The rows are grouped in 4 different ways at once. Each group adds its own fixed numbers to the row, and there is some noise. The rows also spread widely along 15 directions, which tell nothing about the answers.
In the rows, zero is written as 128.
Some rows, each with its group in each grouping after it:
156 132 125 140 118 122 126 127 148 136 168 157 130 155 138 138 128 119 142 154 134 140  93 139  96  92  88 146 126 157 109 115 113 135 111 134 176 135 113 113 111 145
(0) Z_98 nesak Z_497
112 105 128 126 119 130 133 100 150  76 137 177 117 170 108 162 160 139 122  89 138 142  88 124 133 122  92 128 130 116 116 158  89 125 161 112 150 164 116 173 119 119
(1) Z_97 Sus Z_418
107 158 144 123 104 130 148 155 136 144 149 140 120 113 119 131 108 122 123 126 109 102 117 129  98 138 163 130 124 155 112  84 142 133 130 116  85 102  77 112 174  98
(2) Z_98 lokem Z_497
118 146 146 109 119 103 133 148 149 107 118 143 140 190 136 127 109 131 131 143 112 127 134 131 137 115  92 114 123  97 159 158 118 115 160 102 133 137 158 218  91 106
(2) Z_974 tad Z_415
136 134 102  93 136 107 151 110 130 145  95 105 100 150 139 139 139 150 157 101 130 137 137 130 124  86 110  96 153 120 158 136 127 118 132 127 164 185 149 116  94 130
(1) Z_97 tad Z_358
131 103 126 140 126 123 134 108 162 104 126 139 170 153 124 149 157 114 131 170 113 162 159 113 112 160  88 145 117 104 131 151 126  85 132 133 130 127 118 193 116 105
(0) Z_974 nesak Z_115
138 157 153 126 101 124 138 139 166 137 153 172 155 168 112 138 107 113 113 149 123 108 144 107 119 130 101 134 110 110 126 141 115 125 141 118 114  98 130 199 107 104
(2) Z_98 lokem Z_415
116 129 103 122  98 151 155  86 142 129 100 136 138  93 118 156 166 118 121  76 109 176 117 121 140 120 102 100 118 106  76 128 117 104 123 143 114 153 115 112 116 146
(0) Z_98 Sus Z_310
157 123 131 152 127 129 122 103 109 155 121 157 139 132 124 147 127 124 128 117 149 122 162 111 120 118  97 129 126 124 136 147 150 116 128 146 117 103 145 149 106 123
(2) Z_97 lokem Z_310
123 142 134 134  96 123 121 135 117 113 120 115 151 130 115 120 115 131 141 152 112 126 126  82  92 164 115 125 145 107 108  96 144 162 110 143 114 133 146 131 116  97
(0) Z_98 nesak Z_115
123  85 119 119 125 131 141 107 166 113 125 142 116 131 124 151 164 143 122 116 115 113 135 138 132 154 149 149 127 145 137 120 124 110 133 130 140 136  95 133 145  99
(0) Z_98 tad Z_358
120 105 117 132 114 159 111  75 115 113 164 154  97 166 104 140 143 129 120  91 178 118 126 139 122  95  71 158 130 137 121 147  99 147 155 113 133 112 109 155 144 115
(2) Z_97 tad Z_418
141 130 113 117 141 135 166 112 126 171 145 163 140 132 144 135 129 108 135 123 135 118 137 130 117 108 111 127 136 152 140 125 134 131  99 129 117 114  83 139 129 135
(1) Z_98 lokem Z_310
118 117 109  87 116 140 160 104 104 140 107 149 123 137 108 119 136 129 140 103 143 124 139 117 122  94 139  98 125 148 143 120 102 171 155 132 128 171 104 133 135 142
(2) Z_974 nesak Z_358
 92 123  87 161 140 139 137 111  98 119 137 156 134 104 127 160 140 106 102  78 121 159 117 147 132 110 110 119 116 131 109 147 124  75 153 130 112 129  90 140 151 125
(1) Z_98 lokem Z_497
143 135 152 159 113 141 128 150 123 152 153 176  73 125 123 172 107 150  99 118 131 122 115 169 104  71 150 127  98 176 110 114 118 114 183 150 132 105 111  86 153 116
(2) Z_98 lokem Z_115
 99 134  80 142 136 126 131 113 110 123 134  93 158 110 158 115 143  86 151 130 111 174 113 148 119 123  88 126 137 134 116 129 143  88  83 108 141 148  84 134 126 144
(0) Z_974 tad Z_358
132 149 113 119 125 122 136 124  95 156 116 154  97 150 135 135 104 140 129  90 142 133 122 149 132  47 100  94 127 137 141 143 116 128 166 137 150 154 152 122 104 149
(0) Z_98 lokem Z_497
131  99 130 132  95 148 127 121 164 128 151 130 204 117 138  80 151  65 146 172 105 118 126 123 142 181 107 178  95 144  91 118 118 152  55  88 148  92  86 171 122 143
(1) Z_97 tad Z_497
148 153 103 168 113 101  95 123 144 117 152 147 186 157  85 151 106 126 134 126 129 102 107  71 117 127 129 104 102 110 150 150 106 115 132 131 195 187 156 152  73 137
(2) Z_98 tad Z_310
152  97 144 126 126 137 148 132 111 157  97 176  82 119 154 147 137 140 130 112 128 151 116 171 129  69 132 114 112 176 111 124 127 135 153 152 142 132 129  87 126 156
(0) Z_97 lokem Z_497
145 147 142 135  95 120 111 132 137 124 152 162 111 152 109 137 105 156 124 101 137  82  89 121 132 104 136 128 125 135 118 120 111 167 139 118 165 144 158 122 100 117
(2) Z_97 Sus Z_415
143 127  83 159 124 129 105 108  90 123 124 123 126 129 125 138 116 136 125 132 137 134 120 119 107  89 103 119 117 114 116 134 115 144 133 163 176 150 175 101  82 115
(0) Z_97 tad Z_418
126 113 169 126 123 101 122 143 149 119  75 124 100 116 166 126 136 164 146  69  85 119 120 154 184 145 134 123 146 117 134 138 182  80 114 105 117 132 168 147 108 122
(0) Z_974 nesak Z_418
127 125 146 136 128 101 100 145 117 114 131 128 117 161 153 106 114 135 157 125 127 103 104 144 131 124 107 141 149 144 149 135 150 127 111  91 155 137 139 154 118 121
(0) Z_97 lokem Z_418
103 111 126 135 112 130 120 107 113  94 120 126 138 120 116 134 148 128 143  90 123 145 110 108 125 159 109 125 151 122 110 119 145 124 117 118 111 149 108 144 141 124
(2) Z_974 nesak Z_115
168 128 154 143  99 114  97 137 164 152 116  99 108 124 151 119 122 153 135 148 106  98 157 153 141 128 130 162 113 128 122 121 152 109 113 130 168  97 184 107  91 102
(0) Z_97 tad Z_358
125 130 119 140 117 130 133 144 110 134 130 141 134 109 140 121 118 120 125 124 106 121 117 144 128 110 138 125 116 148 113 110 132 135 120 136 136 124 122 120 124 125
(2) Z_98 nesak Z_358
103 133 118 134  86 141 103 119  86 111 109 105 146 113 117  96 120 118 126 128 118 131 144 110 117 145  99 136 125 106  98 108 133 159 134 134 107 114 154 139 130 105
(0) Z_98 nesak Z_497
115 150 117 125 121 117 151 132 129 140 103 126 139 122 136 132 126 121 134 125 106 146 135 129 127 114 121 105 124 115 127 131 143 103 129 122 112 138 134 140 117 120
(0) Z_97 Sus Z_497
103 119  93 126 130 143 140  84 104 150 105 112 132 110 110 131 142 121 127  80 135 120 182 124 146 129 130 114 124 121 151 145 141  94 143 113  92 136 111 149 155 112
(0) Z_97 lokem Z_115
113 110  86 143 142 142 144  74 110 122 132 134 118 107 125 167 158 128 131  81 146 154 115 112 103 140  91 130 168 121 104 117 158 114  98 147  97 126  99 105 138 109
(0) Z_97 tad Z_497
126 160 183 149  90 115 105 153 158 119 131 152 111 152 109 142 107 142 120  99 117 118 120 132 137 116 117 121 108 123 116 140 127 103 176 104 118 122 158 163 117 117
(2) Z_97 nesak Z_358
118 171  98 116 147 124 172 128 150 198 136  96 100  79 168 138 118 129 129  69  95 115 131 186 157  88 154 120 134 147 131 110 166  61  87 103 109 109  96  81 141 123
(1) Z_974 tad Z_497

New rows, each followed by its group in each grouping:
161 151 147 107 115 128 156 126 171 195 145 153 156 149 143 111 113 104 152 127 128 100 132 134 149  99 118 122 107 156 148 136 124 136  88  92 145 121 108 156  98 170
(1) Z_974 tad Z_310
131 129 141 148 109 138 137 132 117 162 115 173 169 108 110 120 115  99 137  79 121 112 123 110 167 116 150  91  97 159 131 139 135 127 117 109 115 149 112 153 124 184
(2) Z_98 nesak Z_115
133 113 121 164 125 139 121 110 105 123 136 146 149 114 123 143 139 114 126 132 135 142 129 113 100 145 108 140 125 136 109 122 139 133 121 144 116 115 117 130 131 114
(1) Z_97 nesak Z_310
127 129 120 114 119 116 126 118 134 127  97  98 124 141 142 116 138 132 145 129 112 135 158 137 136 118  97 127 128 101 136 146 134  98 130 115 139 138 157 154 106 108
(0) Z_97 lokem Z_418
134 128 136  78 124 126 183  89 200 135 117 152 135 175 118 153 169 121 141 118 128 144 157 113 137 123  79 124 135  96 139 161 117  93 125 104 106 133 105 204 114 117
(2) Z_97 Sus Z_418
127 122 120 111 117 145 152 110 108 142 127 156 108 146 130 138 135 124 114 147 140 144 157 148 103  88  97 139 121 137 125 126 115 140 165 148 112  98 112 140 146 106
(2) Z_98 Sus Z_497
111 152 102 118 122 117 147 124 120 133 118 134 143 144 110 136 112 129 136 121 127 122 127  97 105 118 141  87 127 123 152 125 120 142 144 132 131 176 122 138 111 120
(0) Z_974 tad Z_358
139 145 159 137  99 127 121 131 160 133 138 143 131 151 113 140 125 126 129 129 125 125 135 132 123 112 109 131 100 129 122 135 116 112 155 112 129 122 136 155 123 122
(2) Z_97 nesak Z_310
108 132 107  99  93 129 141 126 149 127 117 106 129  82 116 118 137 141 135  63  87  85 101 119 158 157 183 118 132 127 101  87 133 137  91 109 135 161 112  93 132 113
(2) Z_98 lokem Z_415
107 152 124 108 113 112 126 149  81 141  92 108 104 134 135 104 107 142 162  94 121 129 105 142 122  75 144  76 135 161 156 110 132 147 154 110 142 203 136  97 134 158
(0) Z_98 nesak Z_310
101 157 123 134 130 119 147 131 123 111 133 140 124 162 116 159 112 133 134 120 128 148 103 110  94 116  97  93 146 111 132 129 128 124 146 124 107 156 124 154 120 106
(0) Z_97 tad Z_115
126 118 133 110 128 101 122 132 109 108  95 126 100 141 155 133 130 165 148  92 113 124 107 140 137 119 118 115 159 119 143 128 142 127 136 127 155 161 157 128 101 117
(1) Z_974 lokem Z_310
143 121  80 140 132 139 156 114 104 173 128 165 174  83 130 123 114 109 110 111 114  93 144 117 149 122 167 119  96 135 121 125 125 145  98 153 141 114 121 119 103 132
(1) Z_974 lokem Z_497
106 100 104 140 131 136 133 128  76  99 104 135 126 112 149 136 130 135 111 137 108 145 126 144 112 133 125 128 124 121 116 118 127 148 148 162 123 118 137 129 121  86
(1) Z_974 tad Z_310
143 131 133 125 140 124 160 130 110 155 115 156 142 132 161 122 115 116 143 151 123 138 137 119 110 118  98 120 146 130 128 123 162 146  89 149  98 102 130 149 101 126
(0) Z_974 nesak Z_418
172 125 181  93  88 127 141 139 164 149 100 149 120 174 147 117 136 121 148 185 122 158 157 137 114  95  77 134 101 129 115 145 102 142 151 129 155 114 152 164  87 145
(1) Z_974 lokem Z_418
134 132 100 126 140 100 137 144 114 129 118 132 128 149 129 145 121 136 136 154 118 127 140 125  94 101 144 106 124 138 165 130 123 109 155 148 164 168 126 128 116 109
(2) Z_98 lokem Z_358
100  93  86 150 146 110 110 111  70  78  95 114 138 107 153 135 156 129 151  78 113 161  90 132 137 139  98 111 162 115 121 139 148 106 108 128 156 180 137 129 108 131
(1) Z_97 lokem Z_310
133 127 160 161 119  94 120 160 134 113 103 138 177 138 125 138 130 112 159 169 105 146 126  89 102 172 140 110 126 135 145 134 168  98 114 116 124 154 124 165 118 130
(2) Z_97 Sus Z_115
126 143 117 106 107 130 153 127 124 130 125 145 157 144 116 110 122 104 147 131 123 136 111 108 119 101 106  99 118 127 114 123 100 169 118 123 142 162 122 152  97 150
(2) Z_97 nesak Z_358
154 120 129 150 128 124 129 115 109 147 123 167 138 128 134 149 127 125 129 120 141 127 138 108 119 129 112 129 145 137 131 134 162 126 109 149 117 113 135 139 108 126
(2) Z_98 Sus Z_415
152  97 124 121 116 139 128  77  99 141 101 149 144 141 135 124 154 110 169  81 159 161 117  94 142 115  47 111 167 129 116 149 142 155  79 132 149 158 138 144  80 193
(1) Z_98 tad Z_115
119 158 129 135 133  99 129 162  93 145 108 120 125 120 160 115  93 145 131 124  99  95 133 141 132 123 153 115 142 130 160 117 168 125 123 124 120 121 154 130 118  95
(1) Z_98 Sus Z_310
113 108 123 149 128 109 109 136  83 110  70 105 150 107 140 119 126 137 139 119 104 120 148 108 135 171 145 113 134 110 149 129 170 124 126 134 116 140 170 144 111  98
(1) Z_97 tad Z_310
160 123 173 169  96 118  97 140 125 135 106 153 164 123 122 120 118 120 153 117 123 127 114  89 140 151 114 116 121 135 109 136 153 140 102 123 142 140 171 143  84 164
(1) Z_97 nesak Z_115
100 126 103 150 121 121 121 125 109  90 134 135 157 133 125 134 140 104 121 141 114 153 121 126 111 136 105 130 124 120 121 138 123 103 139 128 137 141 105 163 130 110
(2) Z_98 Sus Z_358
147 115 194 120  92 139 142 139 179 149 102 153 125 141 140 136 144 112 136 155 114 150 155 131 122 150 107 139 112 146 112 126 150 112 131 118  84  90 116 163 133 134
(0) Z_98 tad Z_415
122 118 153 122 138 108 134 162 119 120 136 170 100 155 165 125 106 147 122 123 110  96 111 180 145 105 131 145 132 148 148 129 141 124 146 113 135  95 127 164 131 101
(2) Z_974 lokem Z_497
159  92 129 150 126 118 145 151 149 143  83 157 140  93 142 161 149 129 112 148  78 146 159 147 141 123 177 116  73 142 122 139 131  71 151 170 158 132 139 117 103 125
(2) Z_98 lokem Z_358
124 129 137 155 115 129 106 129 117  92 146 146 119 166 131 147 117 134 110 154 131 135 125 142 103 116  74 150 117 107 115 138 115 131 163 140 133  92 156 169 110  80
(2) Z_97 tad Z_310
151 126 107  89 145 125 180 124 141 189 112 129 135 135 153 125 130 123 148 153 118 117 163 149 123  88 151 111 112 158 173 124 125 129 117 129 145 141 102 122 118 136
(1) Z_974 tad Z_310
126 114 123  84 127 120 178 137 152 131  97 133 162 134 169 106 135 118 146 153  78 121 124 132 146 147 116 122 137 109 130 114 138 152  72 128 127 122 130 167  90 114
(0) Z_98 tad Z_310
 86 116 107 110 132 126 161 124 120  98 108 143 152 138 132 129 141 114 147 100 107 144  83 121 132 136 119  91 137 126 131 124 120 143 113 107 118 179  96 160 123 135
(0) Z_97 tad Z_310
112 122 101 117 121 129 146 141 106 109 128 148 118 136 142 132 123 128 125 126 108 141  83 153 121  85 118 113 118 139 108 112  99 153 138 142 162 149 124 118 111 128
(2) Z_98 tad Z_497
119 129 117 121 124 151 166 116 140 144 160 162 157 129 121 127 136  87 130 126 130 130 120 128 120 122 113 132 117 151 112 118 117 142 101 105  97 115  68 160 147 133
(2) Z_97 nesak Z_415
138 113 124 128 116 116 117 127 139 112 126 123 115 137 148 134 139 143 136 125 111 133 108 144 128 123 102 147 136 126 114 121 128 121 118 132 174 133 148 118 103 118
(1) Z_98 tad Z_497
132 134 107 104 117 116 155 112 147 138 102 131 151 123 121 136 135 131 131 101 102 115 151  99 145 139 123 112 132  88 129 133 137 109 111 139 125 134 146 156  94 110
(2) Z_98 lokem Z_497
117 120 110 109 109 132 140 116 118 115 103 117 120 121 138 129 134 140 136 113 112 142 112 125 122 129 117 116 142 115 106 108 129 154 117 139 130 149 139 116 106 113
(0) Z_974 tad Z_415
 99 115 101  90 135 120 141 154  87 108 110 106 102 137 190  87 118 140 142 120  87 119  87 197 157  81 115 126 138 138 135 111 111 161 116 111 179 149 142 127 107 120
(1) Z_98 tad Z_310
